The rows come from 5 hidden closed curves, with some noise, and rows from the same curve form a group. Each curve winds through 8 dimensions. The rows are also pushed far along 4 directions, which tell nothing about the answers.
In the rows, 128 means zero.
Some rows, each with its group after it:
[ 54 167  80 171 106 110 104 141 110 112  95 152 100  99  87 119  99 129
 105 132 139 127] | q_300
[123 136 181 154 113 171 176  95 118 116 126 131 136 206 125  80 157 112
  62 128 139 121] | q_726
[101 123 109 140 157 130 141  87 144  75  93 154 151 132  88 105 125 138
  53  82  61 100] | q_726
[174  86 160 103 149 139 165 116 121 157 142 133 127 174 176 126 147 135
 119 136 156  98] | q_117
[ 33 141 132 179 120 129 117 120 104 118 122 129 127 138 111 124 102 139
  88 150 108 148] | q_300
[177 120  96 167  51 162 130 153 116 154  73 160 186  81 110 147 128 115
 158  53 145  97] | q_684
[198 104 166  88 172 132 100 103 162 118 131 106 123 131 155 135 117 165
 152 107 107 106] | q_726
[101 125 119  98 202  95  95  82 187  78 118 106 102 112  87 135 101 162
  90 108  46 114] | q_726
[ 63 182  99 108 128  87  89 183 108 141 172 108  60 106 129 113 115 104
 161 195 155 158] | q_732
[ 92 129 117 131 142 108 154 158 102 127 160 114 127 139 127 135 143 121
 135 199 156 158] | q_300
[208 138 155 112 104 120 134 157 139 174 143 139 128 171 187 126 152 101
 168  94 180 133] | q_117
[ 98 150  88 152 111 112  86 134 119 107 101 132  87  87  92 135  89 143
 151 137 153 115] | q_300
[160 136 133 155  77 166 113 135 115 126  95 130 139 101 116 113 119 118
 145  81 148  75] | q_300
[109 129 114 110 134  93 153 169 107 149 165 121 120 162 129 127 152 106
 144 189 150 171] | q_732
[155 109 145 134  92 138 167 148 112 167 148 121 145 180 130 128 156 100
 152 154 170 150] | q_684
[172 126 118 132 100 135 185 175  83 140 151 150 162 169 151 105 175  89
 151 158 197 138] | q_300
[ 78 123 111 167 147 120 173  98 100  86 101 172 124 198 108  91 131 136
  47 137 137 113] | q_300
[152 175 144 191  39 179 104 178 104 173  66 156 171 101 135 130 132 123
 117  54 146 118] | q_684
[142 118 142 162  96 196 154 111  81  96  93 160 184 106 117 105 150 129
  88  99 104 100] | q_300
[196  98 167  96 157 115 149 109 144 147 142 137 111 203 183 120 143 134
 131 116 158 108] | q_117
[108 120 125 105 134  82 141 138 135 145 173  96  73 186 117 126 124  99
 166 189 171 142] | q_684
[184 105 141 142 144 125 164 101 154 119 111 165 183 212 158 103 139 127
 101  59 122 116] | q_726
[159 101 180 113 155 134 171 134 112 145 152 109 124 196 157 126 164 138
 112 177 156 133] | q_684
[ 70 141 113 163  87 170 105 124 119 136 104 108 126  72  72 123  96 132
 117 130 116 103] | q_117
[141 117 148 165  81 161 147 141 103 153 126 127 163 173 131 111 133 115
 142 133 165 133] | q_726
[161  93 154 115 174  87 167 120 126  93 143 124 112 188 143 139 154 132
 122 151 142 116] | q_684
[140 116 108 155 107 141 113 106 149 137  75 158 169 129  96 128 106 140
 107  51  88 111] | q_732
[160 100 145 105 154 106 159 123 153 135 163 105 139 186 142 133 146 118
 146 146 138 141] | q_300
[161 160 120 158  62 180 102 123 130 133  75 153 156  74 100 128 126 125
 133  61 123 133] | q_300
[126  74 123  91 206  99 144  91 165 124 141 112 135 145 126 158 123 169
 110 151  83 136] | q_684
[ 29 142 104 121 186  86 130 111 125  88 154 133  97 148 115 101 114 132
  73 174  87 144] | q_732
[155 108 137 149 119 137 185 127 119 123 116 151 161 193 133 107 158 111
  92 104 147 103] | q_732
[107 148 136 125  98 157 113 155 118 147 132  94 117  79 105 129 129 116
 133 145 128 114] | q_732
[ 99 163 129 173  68 180  87 130 122 144  78 122 131  62  90 129 103 134
 110  88 114 102] | q_726
[189 107 170 115 161 134 159 104 131 135 131 150 137 203 193 113 148 148
 106 110 153 118] | q_684
[143 122 128 135 143 128  80  97 139  96  90 152 134  95 128 139  95 166
 130  78  82 123] | q_117
[129 105 123 166 116 180 136 129 111 144  70 154 205  99 113 137 125 163
  75  77  79 100] | q_684
[ 80 112 122 133 155 117 124  75 137  91 115 136 108 151  93 109 104 137
  85 119  84 105] | q_684
[ 49 118  89 142 156  87  91 111 155 137  91 128  88  99  91 160  75 162
  89 111  87  95] | q_117
[175 138 135  94 134  99  81 123 160 137 136 121  86 108 160 146 110 128
 187 100 140 128] | q_117
[159 125 137  73 163 114  83 149 156 150 150  89 118  48 155 182 122 156
 180 140  98 148] | q_117
[170 106 113 106 134 100  93 128 145 128 129 118 113 110 129 155 104 140
 197 118 136 119] | q_732
[113  97 122 131 167 111 124 109 139  96 121 108 134 149  82 131 109 157
 120 146  93 120] | q_117
[ 57 162 120 166 107 126 163 115 104  81 138 141 111 164  96  82 139  86
  81 146 139 133] | q_726
[ 88 190  94 134 100 106  85 194  94 141 132 139  98  75 133 124 121 107
 154 146 147 153] | q_732
[101 135 131 157  86 138 130 151  95 126 144 101 124 144  88 117 126 109
 159 183 161 150] | q_117
[117 130 131 167  69 165 132 146 100 162 106 128 147 133 104 120 124 119
 128 127 156 119] | q_726
[133 150 119 133 114 124  84 133 173 168  95 122 123  97 120 155 101 144
 128  72 115 121] | q_684
[ 89 136 131 101 117 115 110 162 105 167 175  80  57  87 139 150 119 113
 180 213 179 130] | q_117
[164 134 115 144 118 133 126 156  94 119  87 180 165 108 143 134 144 140
 118  91 120 128] | q_732
[ 95 125 110 172 121 152 128 135  96 109  98 152 175  98 115 135 122 154
 100 130 110 138] | q_300
[160 123 145 114 147 150 121  95 150 134 103 141 120 112 148 132 126 153
  97  84 110 100] | q_726
[176 129 109 118  99 129  81 146 145 149 108 102 104  76  97 155 101 141
 206 121 161 111] | q_300
[174 140 134 108  89 139 100 151 124 156 154 116 122 121 149 114 124 101
 203 124 163 133] | q_732
[102 156 132 130 142  79 108 161 127 125 150 115  87 138 147 139 123 121
 148 156 151 148] | q_684
[197 128 112  83 133 106  97 193 121 157 136 129 139  74 156 164 143 134
 202 133 130 153] | q_732
[197 131 156  67 194  97 126 115 151 106 143 145  95 162 184 114 152 137
 121 112 123 123] | q_732
[ 97 136 117 155  89 128  94 153 120 153 129 101 119 106 100 142  98 126
 170 150 147 135] | q_726
[205 119 132 110 126 135 123 101 157 118 110 166 163 105 168 135 136 123
 139  34  98 110] | q_117
[181 128 139 153  59 172 176 185  88 155 118 136 180 135 133 112 171  85
 139 106 177  92] | q_684
[ 99 144  66 113 103  91  65 172 159 171 140  90  99  42  95 169  79 116
 208 129 131 125] | q_117
[ 53 127 126 151 150 152 120  95 140 107  91 114 127  96  74 127 103 158
  43 115  62  93] | q_732
[222 106 166  82 164 126 159 100 145 122 149 145 135 198 183 109 166 129
 134 115 141 147] | q_300
[142 155 118 192  29 167 160 145  99 130 121 165 191 142 133  95 148  63
 149  75 172 134] | q_726
[149 144 113 138  95 134  74 129 150 124 118 135 169  52 135 155 103 129
 188  76  96 161] | q_726
[155 117 134 102 140 136  78 139 135 140 126  97 120  61 133 161 106 159
 182 135 112 123] | q_732
[125 121 109 108 108 109 123 170 111 175 157 116 102  88 157 159 126 102
 184 158 168 122] | q_117
[ 82 123 114 146 111 143 132 125  91 126 115 122 106 121  77 124 124 137
 118 186 141 140] | q_300
[119 134 134 108 119 114  93 147 125 154 153  89  77 110 123 145 111 127
 179 176 153 141] | q_684
[161 131 177 154  85 190 154 122 105 143 116 134 153 162 142  98 150 118
 101 111 157 111] | q_726

New rows. What belongs after each?
[ 98 116  87 132 128 133  88 123 124 124  84 122 112  60  60 154  91 168
 135 140  99 113] | q_300
[106 145 136 141 112 149 125 107 119 121 128 142 130 153 129  86 120 113
 100 113 117 128] | q_732
[163 146 119 122  91 135 109 147 147 179 110 132 121 111 133 135 124 118
 148  88 150 120] | q_726
[202  92 153  98 163 134 127  94 183 124 128 117 172 152 139 138 130 149
 138  77  82 124] | q_726
[148 103 139  82 177 124  97 124 152 132 127  99 111  62 139 171 119 166
 136 129  85 102] | q_117
[196  97 167 140 133 172 173  66 131 102 100 155 159 194 133 103 152 143
  92  96 140 116] | q_300
[106 159 120 129  94 122  88 169 112 162 142 105 100  93 123 144 116 118
 179 165 154 168] | q_300
[128 124 101 162  78 171 121 149 126 170  85 142 195  71 103 152 123 134
 122  81 103 130] | q_684
[195  85 146 116 164 139 196 130 121 127 131 154 196 200 166 115 175 141
  97 123 131 125] | q_300
[ 66 144  94 151  83 133 114 161  87 124 126 105  97  73  70 122 108 103
 151 171 149  98] | q_300
[133 156 137 101 156  98 126 133 124 103 143 137  76 138 151 117 147 120
 122 145 143 137] | q_732
[183 158 136 125  73 140 149 172 111 185 143 153 132 159 182 110 166  85
 161 119 205 156] | q_726
[147 104 140 121 168 139 186  90 129  82 125 155 164 186 122  92 163 125
  61 107  90 113] | q_726
[151 160 117 130  79 151 136 168 108 127 132 133 154 100 119 107 156  85
 150 114 141 132] | q_726
[152 134 152  81 172 114 113 121 156 143 132 116  84 146 140 122 136 145
 106 127 112 126] | q_732
[173 108 140  78 183 108 148 135 131 116 164 129 143 158 166 127 161 137
 143 161 118 163] | q_726
[148 129 147 150 146 138 144 124 107 118  80 184 150 170 155 111 144 156
  55  88 113 114] | q_732
[ 86 138  74 163 111 127 136 147 108 117  90 157 152 100  85 125 120 129
  98 117 116 116] | q_300
[166  91 156  71 213 100 149  75 150 100 156 127  95 189 153 123 143 160
 115 165 117 150] | q_300
[ 74 155  85 154 129 103 113 132 116 108 103 151  96 116 101 121 106 135
 109 134 140 122] | q_300
[128 135  91 138 103 150 101 149 149 163  96 137 184  52 117 155 111 138
 132  73  89 127] | q_684
[129 156 126 171  62 149 111 149 124 170  88 150 136 120 127 127 117 113
 121  68 146 110] | q_117
[196 119 167  98 126 137 163 143 124 136 189 114 167 157 189 128 175 102
 185 159 157 183] | q_726
[ 83 135 139 163  97 124 126 117 120 113 158 105 127 157 113 120 113 105
 159 164 149 169] | q_726
[144 130 141 141 108 141 150  93 125 107 122 164 144 142 156 115 142 106
 112  85 125 130] | q_117
[144  94  91 153 143 149 142 119 112  98  70 176 199 105 104 131 126 164
  86  83  82  99] | q_300
[146 119 103 135 117 152 114 117 137 149  71 163 141  92 112 134 115 150
  98  65 104  92] | q_726
[188 109 119 138 109 163 158 107 143 113 100 166 207 122 134 118 146 114
 113  40 100  98] | q_726
[120 126  87 112 145 112 117 111 127 106 109 158 110  83 116 133 118 134
 120 113 107 110] | q_726
[169 114 135 123 168 136 127  93 138  92 102 171 180 142 150 119 136 161
  94  73  64 146] | q_726
[179 116 147  88 173  98 123 113 150 122 146 140 118 173 179 121 133 138
 141 112 123 137] | q_300
[212  85 158 110 161 147 135  84 182 121 113 131 195 162 141 135 132 154
 120  55  70 119] | q_726
[ 99 134 121 129 127 138  82 115 136 121 130 110 117  80 115 129  91 139
 149 126 100 124] | q_732
[152 144 110 124 108 148 121 153 122 126 114 138 168  84 113 126 142 118
 136  97 100 129] | q_726
[171  91 143  96 160 141 174  84 141  97 139 134 129 160 139 102 149 120
 106 114 123  81] | q_684
[114 161 143 156  62 187 135 155  92 144 141 114 152  85 133 115 145  97
 144 143 159 142] | q_117
[ 29 135 138 155  99 140 154 136  78 147 155 104  74 134 114 123 128 107
 106 219 175 128] | q_117
[114 101 160 144 138 157 148 107 100 118 126 120 136 148 124 126 132 151
 102 161 124 126] | q_732
[141  84 150  93 207  84 126 101 133  88 144 109  84 167 134 138 119 165
 129 170 116 108] | q_117
[116 157 132 130 130 102  71 161 144 144 112 107  91  86 125 163 105 151
 146 123 125 129] | q_684
[176  76 128 124 160 121 153 120 129 109  90 158 170 139 135 143 141 151
  95  73  87  72] | q_117
[217 127 129  73 147 111 117 149 136 118 130 142 128  95 159 146 157 127
 171 102 117 131] | q_732
[ 99 158 127 163  87 147  82 158 108 138 118 112 129  75 119 135  99 135
 158 130 138 132] | q_726
[149 169 139 101 133 111 115 148 120 123 144 138  85 129 158 114 146 112
 136 132 152 140] | q_732
[110 109  74 143 148 125 112 128 119  97  86 152 161  70  89 147 105 166
 116 114  83 111] | q_300
[149 129 118  96 153 107  82 113 143 110 150 125 115  68 163 153 105 141
 188 122 111 149] | q_117
[ 45 128 133 131 146 110 134  89 127 111 147 106  56 168  97 107 105 125
  96 186 138 121] | q_684
[161 160 157 161  61 187 148 166 105 163 100 141 162 129 136 107 162 104
  99  86 156 107] | q_732
[111  89  91  95 218  66 138  98 137  77 137 131  80 158 107 131 110 164
 118 177 122 108] | q_300
[154 113 163 121 144 124 145  89 128 116 134 143 103 192 160 111 133 130
 116 123 145 124] | q_117
[ 55 124 118 144 138 115 119 127 102  85 149 108 121  89 109 136 107 128
 137 177 108 135] | q_300
[154 153 122 104 157 113  94 123 148 108  98 155 108  98 142 126 124 147
 107  74  93 111] | q_732
[ 70 166 105 169  78 122  93 169 139 161 107 107 139  88  80 155 107 119
 136 124 114 164] | q_117
[ 73 124  93 158 113 112 121 147 111 117  91 136 128  79  82 154 109 125
 107 112  99  91] | q_117
[168 128 118 120  95 147 144 145 125 134 139 128 172  92 135 132 151  96
 163 104 133 128] | q_726
[ 97 150 120 185  61 150  90 132 126 132 111 118 161  97  93 133  96 114
 163 100 119 149] | q_726
[142 131 125 166 113 145 155 146  77 109  88 188 169 141 141 117 156 131
  86 106 127 131] | q_732
[163 111 118  96 190 107 132  89 166  77 118 145 140 138 124 114 132 142
  96  80  68  97] | q_726
[145 103 154 147 138 143 133 103 110 103  97 146 136 163 122 116 124 154
  96 111 114  98] | q_117
[ 92 113  99 160 154 106  98 108 119  88  66 159 120  90  96 161  94 179
  93 102  84 104] | q_732
[ 34 140 116 181 136 105 155 118 106  94 116 150 131 186 102  98 121 117
  49 136 109 121] | q_684
[146 103 131 121 127 144 174 127  73 108 147 134 125 157 125 111 159 122
 146 204 177 147] | q_300
[212 132 152 143  85 169 138 129 102 121 121 147 145 142 158 111 149 122
 173 118 195 129] | q_300
[202 130 121 122  93 144 120 160 110 125  94 153 148  78 128 140 147 120
 162  80 134  98] | q_732
[128 116 144 108 160 122 147 102  97  79 168 117  87 145 139 122 143 137
 160 219 169 166] | q_300
[157 137 140 160  66 149 171 124  95 113 157 159 167 164 167  98 156  72
 167 121 183 159] | q_726
[ 94  90 127  98 192 101 141  91 128  80 143 103  77 139  94 133 123 150
 107 189 107 102] | q_732
[107 123 136 111 177  60 152 135 126  97 177 117  91 205 149 113 138 113
 131 178 146 141] | q_684
[108 145 143 150 114 129 145 122 110 125 134 150 127 177 146  99 138 110
 103 130 144 148] | q_300
[194  92 116 100 163 145  95 102 150 125  74 150 155  88 113 150 114 190
 125  76  71 108] | q_300
[ 65 137 105 140 105 135 134 134 102 120 139 116 106  68 105 141 125 112
 134 173 137 131] | q_726
[109 124 131 143 157 144 176 105 108 100 119 178 179 194 143  74 150 126
  37 103  87 122] | q_732
[138 114 135 156  84 158 156 137 103 151 119 116 130 164  95 118 137 119
 137 159 181 123] | q_300
[140 100 125 107 122 119 154 137 110 148 155 136 130 115 166 148 146 105
 155 143 145 125] | q_117
[145 130 151 134 157 136 160  86 155  96 108 153 145 189 135  94 142 131
  58  76 103 105] | q_726
[179  89 132  61 226  71 133  95 151  73 137 133  83 143 148 145 140 162
 128 140 104 107] | q_732
[165 107 159 137 121 164 181 108 128 119 133 138 204 170 141 114 164 115
 103 106 108 146] | q_726
[ 71 128 145 140 171 106 103  84 137  72 140 106  98 150 109 120  93 155
 114 156 100 136] | q_726
[210  52 167  83 213 100 187 104 126  92 145 136 136 221 171 125 167 151
 108 139 124  91] | q_117
[141 129 111  93 192  82 106 138 128 100 125 153 109 121 158 137 130 158
 123 131 103 136] | q_732
[125 154 141  95 143  91 154 143 104 103 181 129  81 157 158 112 169  90
 148 193 169 170] | q_732
[132 111 116 146  91 146 155 145  82 133 120 126 119 146  93 116 135 118
 147 175 184 117] | q_300
[120 175 127 183  76 165 125 130 129 123  81 164 165 125 119  97 130 112
  77  44 118 107] | q_726
[195 145 148  93 107 131 127 148 122 151 158 124 112 141 167 120 157 106
 186 145 176 167] | q_300
[146 119 116 171 114 130 100 109 149 114  94 152 183 131 123 129  93 144
 141  50  96 119] | q_726
[125 111 105  67 206  79  91 120 163 125 145 113  91 135 124 123  97 158
 132 138  83 109] | q_732
